There are 4 nested groupings, the coarsest first. Each group lies inside one group of the grouping before and may be the whole of it. The rows also spread widely along 17 directions, which tell nothing about the answers.
In the rows, zero is written as 128.
Known rows, each followed by its group in each grouping:
[146 160 146 114 125 140 104 134 114 120 144 171 124 115 122 164 125 129
 125 121 107 142 136 145 147 136 140 145 128  88 118 143  86 140 119 119
 119 130]
k_668 viso k_869 k_666
[132 130 127 120 121 130 124 137 157 139 108 135 139 130 150  82 130 110
 131 162 137 162 114 119 162 125 156 113 114 160 159 147 102 154  87 166
 155 122]
k_668 dosu k_296 k_656
[153 109 149 125 118 123 135 110 164 139 131 110 120 110 138 103 140 115
  97 139 142 136 114 108 124 124 142 105 142 150 153 124 127 141 102 153
 129 149]
k_424 zamu k_737 k_430
[109 117 166 135 143 156 116 140 151 130 104  93 152 165 164  88 117  85
 101 153 152 144  99 118 114 165 130 160 110 161 153 111  93 130 145 123
 132 134]
k_424 teku k_917 k_280
[147 169 146  52 149 155 153 111 180 133 107  96 141 137 187 136 112  91
 117 143 152 163 123  74 145 108  95 138 157 157  93 155 128 122 114 160
 147 126]
k_424 teku k_187 k_447
[156 146 160 107 124 121 124 138 172 110 128 120 157 139 123 129 133 108
  95 118 121 146 166 105 117 104 113 101 133 114 113 134 116 122 148 149
 129 110]
k_668 Mipu k_425 k_953
[138 108 136 131 104 121 104 158 128 158 157 112 133 127 153 133 117 124
 106 120 156 119 106 139 121 143 160 110 131 111 112 107 102 128 140 123
 114 149]
k_424 teku k_187 k_964
[143 111 173 127 108 129 109 117 127 153 121 115 143 133 133 119 135 129
 123 136 153 140 126 120 116 141 137 110 116  89 134 139 104 127 144 143
 137 144]
k_424 degab k_508 k_461
[135 115 136 115 116 132 131 123 144 166 110 114 129 130 140 110 109 121
 145 138 153 147 135 101 140 100 122  87 117 113 126 134 117 123 133 150
 135 113]
k_668 viso k_869 k_820
[146 118  96 123 133 137 111 122 161 111 160 164 113 144 134 160 132 119
 109 138 115 142 141 136 134 101 142 135 125 134 133 164 109 139 113 106
 128 107]
k_668 gutor k_996 k_293
[152 140 149 114 121 102 146 213 125 136 179 107 159 139 120  86 161 123
  83 137 124 136 142 110 151 134 171  83 163 119 110  74 125 126 117 173
  84 162]
k_424 teku k_724 k_624
[133 133 110  95 131 151 141 134 169 178 100  65 110 122 180  85  84  82
 102 138 181 162  75  78 154 102 127 145 172 193  76 101 121 132 102 160
 136 109]
k_668 Mipu k_649 k_572
[145 159 122  84 116 114 126 128 163 140 101 145 130 125 173 101 115 114
 135 142 135 165 139 114 176 110 156 103 128 153 120 173 115 143  91 165
 154 125]
k_668 gutor k_996 k_27
[145 207 127  87  97 120 168 172 120 150  96 105 134 140 155 130 112 100
 140 118 162 135 160  71 179 119 131 123 152 116  57  98 132 140 110 180
  93 171]
k_668 gutor k_996 k_27
[114 100 123 164 109 132 109 158 112 164 125 125 118 141 109  85 108 117
 121 128 145 139 141 136 140 120 124 131 127 127 142  75 110 125 134 111
  90 105]
k_668 Mipu k_425 k_953
[112 104 156 123 151 158  71 166 175 113 173  99 188 148 158 128 150 113
  71 116 131 135  66 155  79 147 167 115  93  99 133 126  62 114 169 125
 183 116]
k_668 Mipu k_649 k_572
[120 122 148  80 113 139 138 144 140 168 113 135 171 131 165  88 159 144
 166 159 135 165 144 111 149  96 110  67 118 109 169 140 126 131 104 169
 170 126]
k_424 teku k_187 k_964
[115 141 126 121 118  98 141 121 144 116 140 147 122 154 121 112 169 131
 111 117 122 128 163 112 142 114 145  76 120 100 152 130 147 114 115 147
  89 163]
k_424 zamu k_737 k_430
[178 138 179  66 139 156 112 118 155 130 157 109 148  93 150 128 128 132
 102 136 126 142 153 150 125 131  98 116 146 125 173 154 154  93 122 129
 145 126]
k_668 dosu k_296 k_656
[142 107 104 163 150 116 110  82 148 137 141 128  83 155 110 120  97 108
 100 134 148 132 121 120 120 104 162 122  92 141 136 168  99 103 126 106
 134 120]
k_424 teku k_187 k_964
[147 172 159 114 155 148 125 154 122 141 120 124 137 117 103 120 129 110
 106 119 120 166 136 105 138 105 108 157 146 115  88 103  77 114 121 136
 142 119]
k_424 degab k_508 k_461
[126  96 129 102 104 152 102 140 130 188 116  99 158 151 152  88 169 125
  87 116 173 162 117  86 111  79  97 149 186 110  73  83 135 112 121 125
 144  93]
k_668 gutor k_996 k_27
[166 168 137  98  88 153 126 141 143 149  73 100 147 124 185 133 103 100
 137 134 165 134 143 113 131 124 107 165 126 163 129 129 124 153  99 132
 174 148]
k_668 gutor k_996 k_27
[130 108 113 139 135 148 131 130 154 128 173 115 122 155 110 171 117 115
 123 132 149 118 128 116 118 114 124  93  98  78 130 134 113 118 155 131
 104 114]
k_668 viso k_869 k_820
[137 132 171 112 146 147 118 119 130 163 137 130 122  84 102 121 113 128
 132 132 130 171 110 125 149 121 110 111 136  90 117 131  76 121 127 158
 135 103]
k_424 degab k_508 k_461
[160 161 110 128 160 134 140 138 132 129 161 116 129 173 109 133 127 116
 117 151 145 132 143 107 137 103 162 114  92 113 126 159 108 104 110 139
 155 151]
k_424 teku k_187 k_964
[113 144 122 129  90 126 114 151 145 117 144 141 134 132 117 144 133 121
 116 101 135 114 174 151 139 130  93  99 120  78 164 110 148 122 132 135
  71 118]
k_668 gutor k_996 k_293
[143 105 133 117 136 148 147 129 153 136 137 108 129 134 147 140 138 113
 112 137 134 133 133  93 100  97 106 123 135 147 134 106 114 129 133 116
 126 142]
k_424 teku k_187 k_447
[114 172 140  65 155 175 127 118 141 120 133 121 142 131 169 128 150 126
 121 126 134 143 129 130 135 120 102 137 121 119 169 142 136 106 108 127
 152 147]
k_668 Mipu k_425 k_953
[166  95 135 145  91 150 115 161 188 150 140  90 151  91 118 138  92 105
 121 138 157 127 127 142 115 117  92  87 112 125 164 115 112 154 130 162
 148  83]
k_668 gutor k_996 k_293
[154 123 157 111 120 127 140 116 126 192 114  38 118 127 148  48 106 108
  90 139 210 135 104  82 140 137 151 112 153 142 112 103 162  89 117 172
 112 159]
k_668 dosu k_296 k_656
[158  92 135  97 118 132 127 109 138 146 130 148 119 140 170 131 122 131
 142 162 127 156 149 115 141 111 140 125 142 148 130 160 126 136 127 109
 123 129]
k_668 dosu k_296 k_656
[132 121 130 129 134 109 125  91 165 129 133 109 109 136 128 121 130 111
  85 108 148 126 128 100 109 103 135  93 117 122 127 143 122 100 137 133
 118 136]
k_424 teku k_187 k_964
[150 132 173 108 100  94 137 130 162 115 124 118 131 102 159 122 122 114
 108 123 132 124 138 112 135 155 168  73 126 125 132 136 115 149 143 172
  96 172]
k_668 gutor k_996 k_293

New rows, each followed by its group in each grouping:
[119 120 134 142 111 148 155 122 151 128 115 112 138 149 123 133 160 109
 125 137 147 126 133  87 111 119 102 115 115 116 157  98 125 149 117 151
 114 153]
k_424 zamu k_737 k_430
[123  86 135 133 115 128  98 115 165 119 141 145 141 147 128 129 149 126
 106 121 121 137 161 138 101 108 110  98 108 102 166 143 126 116 152 104
 121  99]
k_668 gutor k_996 k_27
[170 166 146 117 115 138 133 168 117 156 107  97 149 124 138 109 112 113
 122 129 154 136 145 104 134 112 145 134 124 132 102 107 107 128 115 147
 159 156]
k_668 gutor k_996 k_293
[146 134 167 100  92 117 112 144 132 137 109 128 144 113 173 140 119 121
 124 113 131 133 146 130 126 140 132 123 139 124 110 117 111 135 148 120
 115 152]
k_668 dosu k_296 k_656
[150 123 134  95 142 148 118 127 146 148 154 109 134 154 158 134 126 122
 109 140 152 142 127 124 128 117 133 132 141 123 115 144 135 101 127 115
 141 137]
k_424 zamu k_737 k_430
[137 133 104  98 163 127 118 170 153 153 181  98 122 126 155 126  93 119
 105 114 144 137 111 141 147 101 161  93 125 134  90 127 110  77 144 120
 130 123]
k_668 dosu k_296 k_656
[122 113 138 161 132 134 110 152 150 121 113 104 149 130 127  96 160 107
  75 102 119 128 112 111  72  97 145 126 105 151 140  73  77 132 139 114
 162 139]
k_668 Mipu k_649 k_572
[141 110 113 138  71  88 133 121 164 164 109 111  88  84 142 131  98 117
 113  82 152 113 147 116 128  94 111  77 150 145 112  88 144 132 129 131
  81 139]
k_424 zamu k_737 k_430
[113  92 140  92  97 139 142 173 161 162 147  98 166  96 183 131 146 140
 149 126 140 126 109 124 112 109 112  39 115 111 156  95 115 142 140 158
 146 148]
k_424 teku k_724 k_624
[115 107  87 146 144 163 123  89 159 138 135 104 108 200 137 140 107  90
 116 154 190 135 100  93 127 123 137 154  97 119 116 162 116 120 131 123
 125 108]
k_668 gutor k_996 k_27
[154 133 136  93 129 159 147 137 133 158 154  89 126 100 150 129 140 126
 106 130 151 130 109 105 122 105 110 123 159 136 129  96 135 121  99 140
 135 156]
k_424 teku k_724 k_624
[145 157 132  94 136 150 148 147 108 168 124 101 131 138 153 121 106 126
 151 138 161 140 137  98 148 105 143 119 115 112 100 128 117 108 124 141
 148 162]
k_668 gutor k_996 k_293
[114 128  71 147 116 143 137 174 102 168 149 124 118 134 121 139 155 145
 145 108 145 113 137 126 118  64 117 107 102 109 144  75 117 121 101 103
 142 161]
k_424 degab k_508 k_461
[125 121 192 108 144 132 138  64 139 129 132 101 125 141 116 103 174 120
  75 121 155 142 117  72 108 140 129 113 151  81 119 128 138  94 140 159
  92 160]
k_424 zamu k_737 k_430
[160  86 169 116 110 115 115 111 164 149 125 121 144 106 131 120 148 127
  93 118 127 158 124  88  97  87 120  88 158 116  91 122  95 134 143 146
 147 106]
k_424 teku k_724 k_624
[101 143  98 115 136 160 139 155 124 172 126 106 120 152 135 118  85 118
 170 135 165 135 148 128 163  98  90 102  95 103 148 113 138  91 131 125
 113 108]
k_668 viso k_869 k_820
[190 164 134 104 125 145 132 116 136 152 103 112 126 149 145 175  67 105
 150 138 157 140 164 100 128  93 107 146 111 127  83 167 106 114 135 114
 170 128]
k_424 teku k_187 k_964
[183 138 180 124 133 139 133 134 119 141 153 109 152  96  64  94 176 134
  77 130 127 150 148  97 115 102 117 113 160  92 134  96 121 111 104 173
 136 129]
k_668 dosu k_296 k_656
[ 77 129 146  98  86 123 104  90 134 145  77 164 119 139 192 121 151 123
 132 108 144 149 114 120 146 148 121 142 147 113 122 130 121 145 121 119
  98 146]
k_424 zamu k_737 k_430
[109 111 144 132 127 145 110 111 137 153 119 111 134 165 132 119 123 107
 111 126 165 143 119 104 116 124 108 134 124  94 111 122 109 105 152 123
 114 107]
k_424 teku k_187 k_964
[192  92 148 114 103 139 131 117 146 135 124 110 130 145 161 135 111 120
 125 161 142 124 183 116 104 116 119 133 127 161 163 149 156 131 139  96
 130 146]
k_668 gutor k_996 k_293
[158  96 164 103  91 116 135 129 138 134 132 150 127 152 154 134 121 118
 127 164 126 154 168 106 152 148 121 124 173 130 117 134 139 155 138 131
  59 122]
k_424 teku k_724 k_624
[120 121 164 142  93 140  87 148 112 150 112 129 135 112 126  88 123 117
 101 115 147 134 142 158 133 160 106 153 140 109 164  84 124 125 126 116
  92 114]
k_668 gutor k_996 k_293
[146 130 161 114 165 150 147 134 185  90 152 137 138 136 137 182  87  97
 151 160 101 144 141 132 133 150 127 101  80 126 149 170  77 137 168 132
 125 129]
k_424 zamu k_737 k_430
[171  88 139 136  76 121  98 157 182 144 141  85 156  86 158 156 128 120
  92  95 149 101 113 134  67 103 131  72 120 123 134 102 107 150 150 132
 167 132]
k_668 viso k_869 k_820
[118 185 144 121 141 180  89 137 110 141 126 114 133 109 138 105 119 109
 100 123 159 138  77 160 146 164 138 188 118 124 157 113  87 127  84 135
 163 140]
k_668 Mipu k_425 k_953
[ 97 114 126 112 134 151 146 124 180 111 126 115 124 133 176 151 133  93
 115 128 133 133  96  99 112 126 109 120 120 153 139 111 100 151 137 129
 109 139]
k_424 teku k_724 k_624
[169 128 140 112 116 141 150 151 103 187 103 102 136 143 169  96  95 119
 172 187 170 155 118  91 163 128 180 129 117 156 103 136  99 149 107 155
 163 169]
k_668 dosu k_296 k_656
[141  93 147 124 114 141 114  97 128 148 126 126 129 137 139 106 154 138
 114 137 148 136 140 115 105 108 131 122 122 114 160 137 134 119 125 116
 139 138]
k_668 gutor k_996 k_293
[ 85 147 146 104 116 144 110 113 144 153  75 121 137 135 166  84 120 103
 128 125 164 163 107 113 157 142 118 134 121 121 128 131 106 129 119 153
 130 115]
k_668 gutor k_996 k_27
[153 115  98 109 110 130 110 188 157 132 179 132 142 145 155 133 136 118
  95 140 123 134 145 152 140 112 126 127 164 155 139 112 142 135 104 110
 111 109]
k_424 teku k_724 k_624
[121 116 139 118 123 128 154 115 162 114 122 130 126 144 147 134 144 111
 130 145 128 135 135  85 130 124 139  90 111 121 145 135 115 151 137 155
  99 148]
k_668 viso k_869 k_820
[126 131 124  85 127 138 117 144 142 154 154 116 140 130 162 126 125 139
 132 119 141 139 130 137 136 101 133  80 118 100 131 137 131  99 134 135
 143 130]
k_668 Mipu k_649 k_572
[151 145 139  83 133 166 137 168 161 136 160  75 171 142 168 140 147 107
 104 148 165 130  90  98 125 133 145 114 136 114 114 123 119 138 117 173
 158 150]
k_668 viso k_869 k_820
[133 125 171  86 116 152 118 128 142 147 112 108 149 124 171 108 108 123
 140 141 148 140 155 139 132 140  98 110 114 118 175 142 145 107 143 127
 132 131]
k_668 gutor k_996 k_293
[103 184 158  68 152 150 157 101 103 171  77 108 102 123 168  93  73 119
 176 128 155 154 156 108 176 118  84 119 110 128 141 133 141  72 127 127
 112 151]
k_424 teku k_724 k_624
[165 118 143 127 131 154 159 103 155 100 139 103 106 159 134 165  93  93
 120 157 147 111 178 105 116 144 102 141 111 141 166 142 156 124 154 109
  70 150]
k_668 gutor k_996 k_293
[144 133 148 131 116 148 131 168 135 146 124  96 150 131 135 107 114 110
 127 140 147 132 138 123 127 129 122 118 112 132 151  93 114 135 131 140
 131 137]
k_668 Mipu k_425 k_953
[ 87 171 132 132 140 160 158 157 151 110 107  98 140 142 142 118 127  82
 126 133 150 129 101  97 142 160 129 128  86 127 150  94  88 150 124 171
 107 162]
k_668 gutor k_996 k_27
[125 129 108 139  95 165 103 151 161 149 146  64 140 130 129 129 115 101
  88 102 196  97 125 149 106 129  74 127 119 106 173  91 168 106 119 132
 116 107]
k_668 gutor k_996 k_293
[149 150 154 102 108 146 144 119 174 128 115  54 128 143 180 150  76  77
 108 132 195 112 111  92 127 168 126 129 129 135 106 129 139 135 154 163
  95 156]
k_668 Mipu k_425 k_953
[128 150 148  89  97 144 114 118 112 189  87 140 120  88 133 120 104 135
 151  97 147 164 164 117 154  83  55 126 160  90  98 107 129 106 121 128
 122  91]
k_668 gutor k_996 k_27
[144 149 157 128 101 150 107 139 103 167 102 112 144 107 128 119 119 130
 138 117 156 130 129 130 122 124 115 127 108  90 140 106 101 125 121 135
 158 138]
k_668 viso k_869 k_820
[179  62 153 116 117 141 152 125 180 130 158 116 130 119 143 146 130 110
 111 173 128 149 131  85 115 117 130 104 160 148 123 131 115 170 141 151
 104 117]
k_668 gutor k_996 k_293
[127 145 123 108 112 141 125 155 156 143 130 117 149 112 146 125 147 116
 110 114 142 144  99 105 132  99 132 109 139 120 104 103  91 156 106 168
 155 125]
k_668 Mipu k_425 k_953
[143 114 143 146 109 107  99 179 125 141 144 133 147 123 128 132 138 127
  94  97 115 124 142 138  98 108 146 112 130 113 102  83  80 123 155 100
 126 140]
k_424 teku k_187 k_964
[121 123 126 116  98 108 129 154 162 124 133 117 133 135 176 140 118 118
 127 113 141 110 149 133 127 136 147  74  99 120 144 126 129 128 154 131
  97 161]
k_668 gutor k_996 k_27
[124 107 123 117 121 130 146 137 137 166 111 110 116 124 181 121 111 124
 152 130 145 130 118 110 125 104 146 100 111 158 126 105 107 131 133 111
 139 172]
k_424 zamu k_737 k_430
[140  94 147 169 129 132 107 117  79 167 153 138 107 137  66  82 159 136
  92 140 147 149 113 104 131 122 166 139 148  80 117  97  96 123 113 136
  99 123]
k_668 viso k_869 k_820
[147  93 107 155  91 114 114 176  93 170 145 137 130 153 115 126 149 155
 138 115 132 117 192 141 106  76 118 106 121 102 143  83 137 109 138  74
 116 144]
k_424 degab k_508 k_461
[114 141 136 101 130 151 151 156 136 147 143  98 136  96 155 122 135 125
 137 126 145 128 102 119 140 130 132  86 114 117 151  97 112 128 118 162
 126 168]
k_668 dosu k_296 k_656
[135  99 121 130 141 132 102 143 145 144 159 113 132 119 137 142 132 136
 106  98 123 118 123 138  81  77 142  86  97 111 126 117  94  96 159  89
 162 131]
k_668 viso k_869 k_666
[124 133 107 136 144 141 129 126 111 166 126  84  87 152 148  98  78 107
 118 122 180 117 132 124 137 125 143 143 104 147 131 110 138  79 136  94
 102 155]
k_668 gutor k_996 k_27
[144 138 129 109  58 130 133 120 126 153 106 138 143 134 153 147 151 138
 156 134 157 131 140  97 138 114 130  98 126  83 129 136 132 170 101 172
 136 152]
k_668 Mipu k_649 k_572
[ 94 119 116 101 164 108 159 169 148 128 154 132 120 130 145  85 145 133
 125 119  90 135 175 127 140  82 118  49 112 148 180  93 138  81 143 110
  85 146]
k_424 teku k_187 k_964
[124 147 109  64 107 135 137 119 129 187 153  97 118 111 175 124 153 150
 119 100 181 127 111 110 149  94 122  85 170  93 104 116 177  95  89 155
 126 168]
k_424 zamu k_737 k_430
[146  88 145 145  85 115 131 183 123 179 116 101 151 156 132  80 111 110
 133 158 164 147 143 100 148 133 147 104 142 126 102  84 119 143 145 154
  91 119]
k_668 dosu k_296 k_656
[ 95  84  76 151 155 106 123 137 164 131 141 171 118 168 146 123 141 119
 137 143 107 158  97 107 130  73 195  81  81 146 109 153  44 148 134 116
 159 118]
k_424 teku k_187 k_964
[126 142 140 155  83  97 125 154 164 133  96  77 157 171 153  92 110  84
 106 131 186 112 122 106 130 167 168  88  87 126 141 124 118 145 133 183
 116 161]
k_424 teku k_187 k_447
[108 125 144  81 120 126 127  97 206 112 131 144 147 130 164 137 170 112
 104 130 129 162  96  97 140 124 129  85 149 109 120 165 112 157 112 186
 131 116]
k_424 zamu k_737 k_430
[176 131 162  97 163 124 136 106 180  98 179 123 117  94 155 177 120 115
  94 137 110 130  91 116 111 137 190  91 114 139 118 180  68 141 137 149
 154 173]
k_424 teku k_187 k_964
[ 97 136  93 106 153 165 105 148 121 131 129 204 135 126 142 141 174 142
 141 120  78 174 131 138 136  64 115 161 124 128 127 120  64 141  95  82
 175 102]
k_668 gutor k_996 k_27
[167 137 187 110 127 155 164 139 180  90 140  80 152 158 129 146 130  65
  71 166 151 135 139  69 124 182  94 161 177 141 122 103 137 158 140 176
  52 131]
k_424 teku k_187 k_447
[115 139 101 117 119 124 107 189 136 118 178 144 147 134 149 156 155 140
 117 100 113 105 136 163 124 113 160  83  97  92 150 115 109 121 133 110
 128 158]
k_668 viso k_869 k_820
[148 135 117 143  66 106 143 197 145 162  97 110 149 126 138 101 116 111
 153 140 150 130 165 117 151 112 121  80 116 141 151  92 125 166 104 169
 125 139]
k_424 degab k_508 k_461
[135 116 135 140 129 135 115 160 100 165 148  97 144 157 131  97 150 133
 102 122 155 121 128 128 107 119 158 127 120 113 130  85 125  94 132 102
 137 172]
k_424 zamu k_737 k_430
[139 111 132 136  92 162 101 166 194 128 165  89 168  98 114 123 141 105
  86 129 156 120 117 166 118 145  71  99 129 112 214 101 147 141 102 171
 128  80]
k_668 dosu k_296 k_656
[ 72 101 167 128  94 106 111 154 171 140  81  83 170 148 174  29 171  98
  69 108 155 133 116 108 107 145 118  88 136 147 168  65 139 122 143 156
  98 137]
k_424 teku k_917 k_280
[128 144 158 133  92 107  99 135 142 143 114 100 138 101 132  99 112 121
 104  85 153 115 142 146 120 133 130  79 104 100 151 108 123 107 144 148
 120 141]
k_668 Mipu k_425 k_953
[157 121 129 118 146 146 146 170 167 110 141 139 153 134 131 124 146 107
 117 161  96 158 152 106 126  94 128 120 125 166 144 119  90 157 117 134
 152 119]
k_668 gutor k_996 k_27
